The first 8 rows are patterns. Each new row is the sum of 2 different patterns, raised or lowered, with some noise. Before adding, each is slid sideways (what falls off one end comes back at the other) and multiplied by a number that may be negative. Names go in the order of the patterns.
Known rows, each followed by the names of its patterns:
[ -9.5 -30.5  36.4  -2.4 -11.1   0.1  -4.3  -5.0 -14.4 -12.7  12.7  19.1
  10.7  -2.7   1.6  -4.2  11.4 -22.4  -8.5   4.1   2.8  16.2  -7.8 -21.7
 -15.6  -6.8   0.5   2.7  -2.9  -2.2  -2.7  14.1   0.6   5.5  21.4  -7.5
 -22.0]	Q_239
[  1.2  15.7 -21.8   9.9 -36.4   2.3 -11.5   2.4  -6.3   8.1  19.2  -6.2
  -4.9 -36.4  -8.1   2.0  -4.4 -28.6  -2.2  12.1   4.8  -5.7   0.6   4.5
 -19.2   2.2  -9.4 -16.3   8.2   6.5  24.7 -36.4   4.2  -2.2 -36.4   3.0
  17.0]	Q_822
[-19.3 -13.7  -2.9 -21.4   7.8   2.6   1.4 -36.4 -14.9 -10.8   6.4   5.0
 -11.9 -21.4 -32.5 -24.8  -5.7  -3.2  -0.1   6.3   3.2   7.0  18.2  -8.4
   9.3 -28.4  22.9 -16.2  -0.8  -4.2  26.5   3.1 -19.2 -25.0   6.9   9.1
   3.6]	Q_190
[  0.6 -10.9  14.7 -13.6  36.4  10.9   7.3   0.5   7.2   1.3   5.3  12.7
  19.1   7.1  -9.5  -1.6 -19.3  -6.5   0.0   7.8  -0.9  26.5 -11.1 -13.5
  -6.2  33.8   8.8  -3.3  32.8  -7.0  27.3  -1.9  -3.5  34.6  -7.6   3.5
   9.2]	Q_881
[  3.0   1.6  -4.6   2.7  -3.4   1.7   7.3 -15.7 -22.3   8.0   3.7 -14.9
   1.3  21.8   3.6   3.2   0.1  -5.4   3.0  11.3  11.6   3.5   0.9  -9.0
 -12.6  10.0  -4.8  20.7  -6.6  -1.5  18.9  36.4   4.5  25.8   2.3  -4.3
 -10.9]	Q_572
[ 10.9   1.5  13.0  18.9  11.9  36.4  30.2  19.8 -21.1 -11.5  -1.3   6.0
   6.0 -15.5  -1.4   8.9 -15.6  -9.3  -2.0  -2.1   5.2  13.5 -22.6 -19.3
  -5.0   3.0   5.6   4.4  21.5   6.6   2.3   6.6   2.7   0.2   8.4  11.2
  -8.6]	Q_593
[  5.4   5.8  36.4  -1.8   0.6 -19.5 -11.9   4.5   7.9   8.9  22.6   0.3
 -36.4  36.4   0.8 -12.2  -5.4 -15.3  -9.0  -0.3  -0.9  -8.0   5.9   0.9
   3.2   1.9  19.1  -2.3   8.7  -3.3   6.0   8.2   1.5  -9.8   2.2  -5.1
 -27.4]	Q_479
[  0.6   4.7  14.1  25.6  -2.0 -10.4  -9.8  11.7  36.4  17.9  -6.3  -4.2
   3.3  -7.8   6.0  -2.3   9.1  -7.1  -0.1  36.4 -14.5  22.2 -24.2  26.5
  -7.0 -16.9   1.7 -12.0  -2.9  -6.0 -14.3  11.1 -36.4 -36.4 -17.6   0.4
  36.4]	Q_352

New rows, each followed by the names of its patterns:
[-18.5 -59.6   3.1 -21.7 -28.6 -11.2  -8.3 -13.5 -20.9 -25.0  -4.7 -51.9
 -44.8 -23.5 -25.3  28.2 -15.9  -0.5  14.4  18.7  15.1   2.0  -7.3 -26.1
   6.4  -1.5 -17.8 -15.5 -29.2 -26.8  -3.2 -34.9 -17.7 -26.1 -19.6  22.2
 -18.7]	Q_593 Q_352
[-22.4   9.4  -2.5  -8.4  -2.2  27.3 -10.3 -48.2  10.0  -6.6 -21.3 -20.2
  -7.7 -20.2  -4.7   0.6 -24.5 -13.2 -31.7  19.9 -14.2   3.3  15.8  -8.4
 -28.6  -8.8 -18.9   7.0 -27.5  19.5 -18.1 -22.2 -10.7  -2.8   8.1 -29.7
  -6.8]	Q_822 Q_479
[24.1 26.6 12.4 35.3 16.0 27.1 15.7 49.8 37.2 18.9  8.7 11.8 26.7 21.8
  6.8  5.3 21.5 14.6 29.5 19.2  8.7 -3.1 16.8 18.0 24.0 28.0 13.5 11.8
  2.0 12.3 18.9  6.9 28.1 16.9 33.1 15.7 34.1]	Q_190 Q_352
[ -0.3   1.4 -32.6  -7.3 -49.6 -15.2 -29.6 -23.4 -15.8 -14.4  17.5 -33.9
  -9.6 -45.4 -19.5 -28.8 -21.1 -28.9  -2.7  -8.7 -16.9 -22.7  -3.4  -3.6
 -30.0  -1.1 -28.1 -31.0  -9.3  11.5  14.2 -40.2 -15.2 -19.7 -39.6  -0.6
  18.1]	Q_822 Q_190
[ 12.4  20.9  -5.7   9.2 -12.2  20.4  11.9  12.8   4.8   4.5   7.6  13.3
   0.0   4.4  -3.6   8.1  23.4  24.6  10.8  40.4  13.3   0.4  -2.1  13.6
  -2.8   5.4   4.8  -6.0  14.7  19.2   8.5 -36.2  18.6   9.9 -29.5  11.1
  39.5]	Q_822 Q_572
[ -7.3   4.7   3.4 -11.3   9.2  -0.7  29.3 -12.9  -3.4 -16.4  -5.4   3.1
  22.8   1.0  10.4  -3.3 -10.0  35.9  -1.1   9.5  -9.3   3.8  -8.9  -2.1
  20.0 -11.5   7.2   6.5   3.0  -4.8  25.0 -10.0  29.3   3.7   9.2   7.2
   5.0]	Q_881 Q_479
[13.6 13.2 24.9 23.6 21.2 17.6 19.9 24.5 23.3 28.2 35.6 41.5 40.0 33.0
 -4.7 -1.1 18.0 13.6 31.5  4.1 14.4 21.0  2.3  5.4 13.6 15.7 24.3 26.7
 -9.7 -3.6  2.1 13.6 17.7 20.1 30.7 28.4 10.9]	Q_881 Q_593
[ -1.4 -14.3 -47.5   5.3 -25.8  23.8 -19.1  -6.9  14.6 -23.1  11.1  -1.2
 -14.9 -21.6 -19.0   6.7  25.7  14.1   3.3 -40.8  -7.3  -5.7 -20.5 -25.7
  -4.8  -1.5  16.3   1.6 -44.9 -24.4  12.5  -2.5 -25.3  -0.8 -12.9  -3.2
  -9.1]	Q_572 Q_352
[14.8  9.4 23.6 -4.7  7.1 11.3 15.3 33.1 11.4 21.5 31.4 34.5 18.0 11.6
 10.8 23.1 35.1 26.2  8.2 15.0 16.2  5.2 22.0 23.2 24.5 24.2  3.7 35.4
 14.1 27.7  6.4 30.8 19.2 12.8 12.9  4.0 11.6]	Q_239 Q_352
[  0.7  14.8   0.1 -10.2  -4.2   5.2  10.6  13.5  13.1   4.8   9.4  11.7
  16.2   8.3  26.5   1.4  -0.8   1.8 -23.6  31.3   9.2   2.9   9.9  -0.7
   0.6  -3.9  -8.9  22.2  25.8  18.3  -5.5   5.5   2.0  20.3  -8.3  -2.5
   5.7]	Q_239 Q_190
[ -4.5  12.4  25.4  -9.4  17.9  -4.3 -12.5   0.2   7.0  18.3 -26.9   5.5
  -2.5 -22.5   7.0   3.4 -11.8  15.9 -11.6  -1.1 -23.0  15.4  -4.5   4.5
  -3.5   2.9  15.3   3.8   4.6 -21.4  -4.2  -2.7  -9.6 -12.4  -3.0  21.1
   0.6]	Q_822 Q_572
[  8.3 -24.9  15.6  16.9   5.5  19.3  12.0  26.7 -24.1  12.3   7.1 -38.7
   8.5  17.7 -11.0  27.7   5.8  24.2  -0.7 -22.5  -1.6  19.1   0.5  17.9
  28.0  13.4  13.4 -37.3 -17.2  -0.7   4.9 -21.0   8.1   7.7  30.4   8.8
   4.4]	Q_239 Q_822
[-29.8 -10.4  -9.4 -26.8 -24.4  10.8   3.6   6.8 -11.0  -6.7  26.5 -18.8
 -16.1 -11.5  -5.4   0.9   8.4 -25.1  11.1  -2.6 -11.9  -8.4  -8.4  -6.0
 -12.9  -3.1  22.0 -15.5  -5.8 -27.0 -10.8 -21.2 -21.5  -5.8 -19.6   4.1
 -23.7]	Q_881 Q_352
[-38.0  18.7  -6.8 -16.1 -25.1 -44.8  -6.6 -36.1  -7.5  -4.3 -15.5 -57.0
  22.9  -3.2 -33.5 -26.3 -58.0 -31.8 -16.5 -21.5 -45.5 -13.6  -8.2 -11.4
 -20.2   1.0 -16.3 -23.4 -18.7 -18.7 -21.8 -10.0 -22.6   1.7 -48.7 -40.5
 -13.6]	Q_822 Q_479
[ -8.2  21.0  -4.2 -32.2 -29.0  -5.6 -18.9  -1.7 -21.6   4.0 -11.8 -27.5
 -14.3 -14.5  -4.3 -35.8 -15.9  -2.6  -2.3 -28.7   5.7 -27.4 -45.6 -34.3
 -23.9 -17.2  -8.6  -3.0 -10.9   2.0   8.3 -13.5   1.3 -21.5  10.7 -17.3
 -11.2]	Q_190 Q_479
[-0.2 -0.3 14.1 14.9 62.8  9.2 27.4 26.6 19.3 40.0 29.0 27.4 46.2 23.3
 13.4 19.2 22.2 12.1 45.7 32.9 44.3 28.2 17.2 18.7 -4.3 24.4 38.5 29.9
 26.6 23.3 16.0 16.9 33.0 17.1 13.8 13.4  4.8]	Q_239 Q_593
[  1.9   1.8  20.6  11.5   5.1  23.4  -6.4  19.0   1.1  -8.5  26.7  13.5
  12.1  27.4 -15.7   1.3  18.6  -1.8  26.2  14.1  16.5  12.6   1.4  -4.8
   1.8  13.4  14.5  11.3  -6.4  16.8   0.1  -1.0   4.0   0.0   8.6  30.9
   8.2]	Q_239 Q_881
[ -1.2 -11.7  17.5  13.9  -3.4  -2.6   7.1   9.6 -34.8 -21.1  -9.3   4.0
  30.1   1.7  -1.8   3.7  16.1   2.2   4.9   7.5   3.0  30.4  -1.6   5.4
   2.7  -8.9 -29.7   4.2 -17.7   7.7   3.3  12.9  23.7  -6.0  20.9 -13.1
  22.3]	Q_572 Q_352
[-11.9  -9.5   1.3  -9.7 -11.5  14.6 -20.9  18.9 -17.0  -5.8  -5.3  -3.3
 -20.4  -3.9   9.3  10.7  -4.2 -14.0  -6.2 -32.3 -11.1 -12.0  -8.8  -3.4
  17.1  -3.6 -36.4 -10.4  18.8 -18.8  -8.8  27.6 -11.8  22.7 -19.9  -5.0
   1.8]	Q_822 Q_881
[ 16.3 -15.8   8.3  14.8   4.1  -3.8  18.2 -12.0   6.0   9.2  11.0   1.6
   0.2  -2.3   9.3   2.8  22.9 -15.1  28.9  24.3   2.0 -15.2  16.3  16.9
   3.6  -1.6  -3.2   2.8  22.3  12.4  -1.4   9.3  -2.4   3.3  12.7  39.5
   7.1]	Q_190 Q_572
[-19.7  16.2  -0.7   1.0  -2.0  -7.8  -4.2  -2.3 -15.1 -19.6   5.3   0.6
  28.9  -9.7 -13.7  -8.1  -3.4   1.7  -0.1  -1.4  12.2 -18.7 -42.0  26.1
  -8.6 -17.9  -9.8 -24.0 -20.2   0.0 -13.1 -12.9  -8.1 -16.6  -9.9 -26.8
  -7.1]	Q_593 Q_479
[  9.5  23.6  21.9  -4.1  11.3  15.7  15.9  18.1  30.2  13.5  26.9 -12.0
  24.4  10.0  22.8   7.3   6.4   9.8 -17.4 -16.6   1.3  50.4  35.8  39.4
  23.8  19.4  32.9  26.7  -2.4  47.2  42.6  31.1   2.6  13.8  14.7  21.5
  46.9]	Q_881 Q_593
[ 19.1   9.4  14.2  -2.0   9.9   8.2  -3.3  25.8  14.3  34.7   4.4   7.0
  25.2 -35.9  32.7  23.3   3.3  27.9 -14.6  19.6 -23.4   5.4   9.7  -9.1
 -16.6   8.7  30.1  31.1   9.3 -16.9  14.9  31.8   7.8 -19.6   4.6  30.9
  41.5]	Q_822 Q_352
[11.0 36.3 34.2 10.3 25.2  6.4 18.2 27.7 16.7 40.8 60.4 21.9  9.0 -8.7
 41.7 21.5  6.8 25.9 15.2 44.5 23.2  8.9 19.6  2.0 25.1 27.4 17.0 16.0
 24.9 10.1 38.2 30.6 24.4 -4.1 33.2  5.7 38.0]	Q_881 Q_352
[ -7.9  -8.9   3.5 -11.3 -16.9 -23.5  17.4  -6.2  -3.6  -3.6   4.1  13.9
  26.1 -16.1   2.4   3.8  33.3  11.3  -5.6  20.3  14.0  42.0   4.0  -4.7
  28.1  -8.7 -12.8   4.1   0.0 -13.4  12.6 -10.9  26.8   2.3  15.0  -6.8
   6.9]	Q_881 Q_593
[ 15.8  25.4  20.1  24.5  29.0  16.5  34.1  42.5  14.0  16.7  36.5  24.2
  -3.9  21.8  17.4  25.7  33.7  22.6  27.3  23.9  26.0   8.3  22.0  30.0
  13.6  26.3  -5.4  25.0  24.9  -4.4 -17.0  14.8  -4.0  19.8  29.9  18.1
   7.8]	Q_572 Q_593
[  3.6  31.4  29.7  22.5  12.8 -22.0  12.3   4.3   5.0   1.3  15.1  34.8
  30.2  10.2 -28.9 -11.9   9.0  12.5   8.3   2.0   2.0  13.2  -8.8   6.1
   5.9 -17.7  18.6   0.1   8.4 -21.5   8.0  19.2   8.8  16.4  21.4  14.2
  16.9]	Q_593 Q_352
[ 17.3  16.6 -10.1  -6.6   0.8  -8.3  -9.8 -10.9   4.6  24.6 -10.4 -20.7
  -6.5   0.1  33.5 -14.5  -1.3  14.6  20.6  14.7 -10.0 -20.7  -2.8  19.6
  13.9   0.6  -1.5   3.1  -4.6  18.0   1.9  12.9  15.8  -3.8   6.9 -13.7
  -8.8]	Q_239 Q_352
[15.0 54.4 28.8 -4.8 23.9 28.5 20.0 20.0 49.9 15.0 41.5 21.9 11.2 14.8
  1.0 56.9 20.0 24.1 53.8 11.7  5.2 29.0 10.7 56.1 19.0 61.1 18.8 36.9
  9.0 37.0 23.6  9.0 13.1 25.0 62.3 16.0 27.0]	Q_822 Q_881
[ 30.6  10.0  -2.8  -2.2   3.6  35.0  14.4  49.8  21.5  21.3   8.4  20.0
 -12.7  18.8  31.8  24.6  -0.9  11.2  19.1 -13.2  34.9  -8.3  13.4  18.1
 -14.6  23.5  11.1  15.5  14.7  30.8   9.0  26.5 -21.5  -4.4  25.2  14.3
  10.5]	Q_822 Q_881
[-27.6  -3.3  -1.3  -9.9   4.0   7.9  -2.9  -0.8  -5.9 -17.4 -22.9  -6.8
  -9.1  -4.1  -9.8   5.0  -7.4 -14.4  -9.7 -15.7   2.5  12.0  -3.1  -0.4
 -17.1  -4.5  -4.3 -14.4 -22.5 -15.9 -19.3 -10.6 -16.1   3.7   4.5  -2.1
  12.9]	Q_239 Q_572
[ 25.3  21.7  26.5  27.7  12.4   5.6   4.7   9.6  10.8  10.9  18.2   8.8
   4.1  11.1 -10.0  -8.2  12.6  13.1  -1.5  21.0  15.0   3.8   6.9  22.7
   8.5   7.3  28.9  11.2  22.1   7.1   0.5  16.3  10.0   6.3  23.8   4.7
   1.8]	Q_881 Q_572
[13.3 18.9 42.4 24.1 21.6 27.3 22.4 35.3 21.6 35.3 26.4 13.1 17.7 19.2
 32.8 26.0 34.5 22.2 10.8 40.2 49.8 28.9 43.5 29.1 27.6 13.2 24.9 13.3
 17.9 27.3 20.0 16.2 29.5 15.9  8.1 28.8 27.9]	Q_822 Q_572
[ 15.5  13.5  13.1  22.9   3.1  27.0  16.2  17.3  15.7   9.3   2.1   3.0
   4.4 -10.3  11.8  14.1  37.5   5.5   6.9   0.0  -3.0  13.7  10.8   9.2
  22.6  -4.9 -29.2  29.6  20.3   6.5   7.0  -3.8   1.5  17.0  10.7   0.8
  22.4]	Q_593 Q_479
[-10.0   0.6  -9.0 -31.6 -24.7  -7.8 -32.5   0.9 -41.1  -4.0 -33.7 -21.5
   4.8 -12.2  -2.8 -34.2 -17.6  -9.6 -15.8  17.3   5.6 -13.8 -34.3 -55.8
 -16.9 -17.4 -22.9 -26.7  -9.5  -0.1   7.0 -26.7 -32.7 -44.6   7.8 -20.4
 -14.9]	Q_190 Q_352
[-20.2 -11.4   0.6 -16.0  -7.2 -20.9 -10.3 -14.6 -21.3   8.4 -22.9 -12.1
  -3.9  -1.8  -8.1   0.4 -21.3 -12.0  -8.0  -9.8 -10.8  -9.7 -10.0 -19.9
 -14.5 -13.6  -2.7  -9.1  -3.2  -6.3  -4.4 -11.8  -5.9  -7.8  -5.8  -5.0
 -19.2]	Q_881 Q_479
[ 27.7  22.8  13.0   4.1  16.6   0.6  23.4  24.2  11.8  23.0   7.9  -8.1
   2.9   6.2  17.5  10.9  10.1  27.5   2.9  33.5   1.6  29.2  25.7  -1.5
  -3.8  -1.1 -13.1  37.8   3.5   9.1  -5.1  -8.7   0.1   1.5  20.3  22.2
  29.5]	Q_239 Q_352
[-16.7  -4.3 -16.4 -15.3 -10.1  10.2 -39.7 -18.0  -5.5 -15.3 -39.3 -15.6
  -9.6 -17.9 -12.3 -34.7 -29.9 -26.1 -20.9 -29.0  -7.4   2.7 -23.0 -13.0
 -35.4  -6.9 -22.0 -33.0 -55.1 -27.2 -37.2 -14.9   0.1 -21.0 -16.3 -18.8
 -27.5]	Q_822 Q_572
[ 12.7  31.6  16.1  23.9   9.6 -16.0  31.8  18.7  11.9   8.6   1.1  -3.3
  -1.3  16.9   0.7  29.5   4.3  10.1  25.4  49.0  11.1  35.0   9.2   8.4
   4.9  12.4   4.9   6.4   8.5  -9.1  13.2  18.6  16.3 -10.5  15.9   1.1
  -9.6]	Q_572 Q_479
[-31.9 -36.3  -4.6 -37.2 -18.1 -33.7  -9.4 -14.2 -17.1 -27.7 -16.5  -2.3
 -11.5 -22.5  -0.4   7.3 -31.4 -14.6  -7.7 -24.9 -25.0 -11.5   0.0 -36.6
  -6.1 -17.2 -45.4 -20.6  -5.1 -13.3   3.5 -17.5 -15.0 -32.4 -28.0 -15.0
 -11.0]	Q_822 Q_572
[  8.6  15.2  12.5   5.5  11.5  -2.6  -1.8   9.3  -2.8  16.5 -10.6  -4.9
  12.6  39.5  14.9  25.2   6.9   1.5   6.2   9.5   5.6  10.3  12.2   6.4
   8.8  10.6  -8.0   0.8  20.6  11.6  -4.1   6.4  20.4   1.7   6.7   6.7
   1.9]	Q_572 Q_593
[-13.9  -3.3  12.7  -5.2 -10.8  -4.6  -4.8   1.2   6.3   3.8  -5.2  -5.2
 -15.8 -19.2  -3.4 -12.8  11.0 -22.5  -6.1  19.6  32.1   8.3   4.6  -4.4
  -6.9 -18.8  -3.5  -4.1  -7.5  -0.7 -15.7 -13.2  -4.3 -22.0 -30.1   1.7
  -8.8]	Q_239 Q_572
[-16.3 -70.1 -23.5 -39.1   1.0 -27.4 -25.1 -28.1 -48.3 -33.6 -21.3 -17.6
 -10.2 -17.3   4.5   7.4   7.9 -25.3 -28.3 -44.1   0.5 -39.6 -31.7 -21.0
  12.0  -9.3 -41.6 -59.2 -20.8  -5.7 -12.4 -37.1 -25.8 -22.9 -35.7 -14.8
 -12.1]	Q_190 Q_352
[-19.5 -13.9  -6.7  11.4  -2.4  -4.4  10.9  17.4   2.7   1.2  13.7  -5.9
  15.4   5.3 -10.5  20.7  -4.9   8.8  15.8   6.3  20.2  26.0   6.9  -2.8
  -6.7  -0.6   1.7   5.1 -14.0  -1.2   9.7  -6.2  -6.6  -7.9  -4.8  -6.8
   4.3]	Q_881 Q_593
[-15.5 -14.8 -36.0 -16.8  -2.8 -27.4 -41.0 -52.5   4.6  16.2   4.3  -9.4
   0.7   9.4   3.0 -17.6  21.3   9.0 -31.2  14.8 -25.6   8.6  -2.6  25.2
  19.5  -5.2   4.9  -2.3 -16.1   6.6 -12.3  25.6  30.2  15.7  -8.5 -44.1
   7.7]	Q_593 Q_352
[25.7 14.8 27.5 13.2 25.1 20.0 15.1 19.0 30.4 25.2 28.7 21.2 10.8 18.1
 14.0 20.0 18.9 22.4 13.2 25.0 17.3  9.3 24.3 31.0 21.5 24.8 49.9 16.9
 42.5 18.2 14.4 29.2 15.4 20.3 19.9 19.5 10.7]	Q_881 Q_572
[  4.1  26.7 -10.6  -3.4  -2.1   6.6  27.9 -27.6 -13.4 -16.9   4.7  42.0
  35.5  22.4  29.4  27.0   0.4   5.5  12.9  42.8  61.8  28.7   2.5   2.5
   5.0  -3.7   7.2 -10.1  22.1  -8.0  28.7  25.3   4.4  28.8 -14.6  12.7
  -2.9]	Q_190 Q_352
[ 13.7  -7.1  -0.3   3.7 -13.8 -12.5 -26.7  15.0 -11.8  -9.3  12.2  -7.3
 -12.8  -5.5  -8.3  -5.8 -14.9  25.6  -9.9   2.9  -7.5   2.8  -9.9 -28.4
 -11.3  -8.7  22.1  -2.5  -7.8  -9.5  24.0  -2.6 -19.8 -13.3 -10.0  -5.0
  -2.9]	Q_239 Q_822
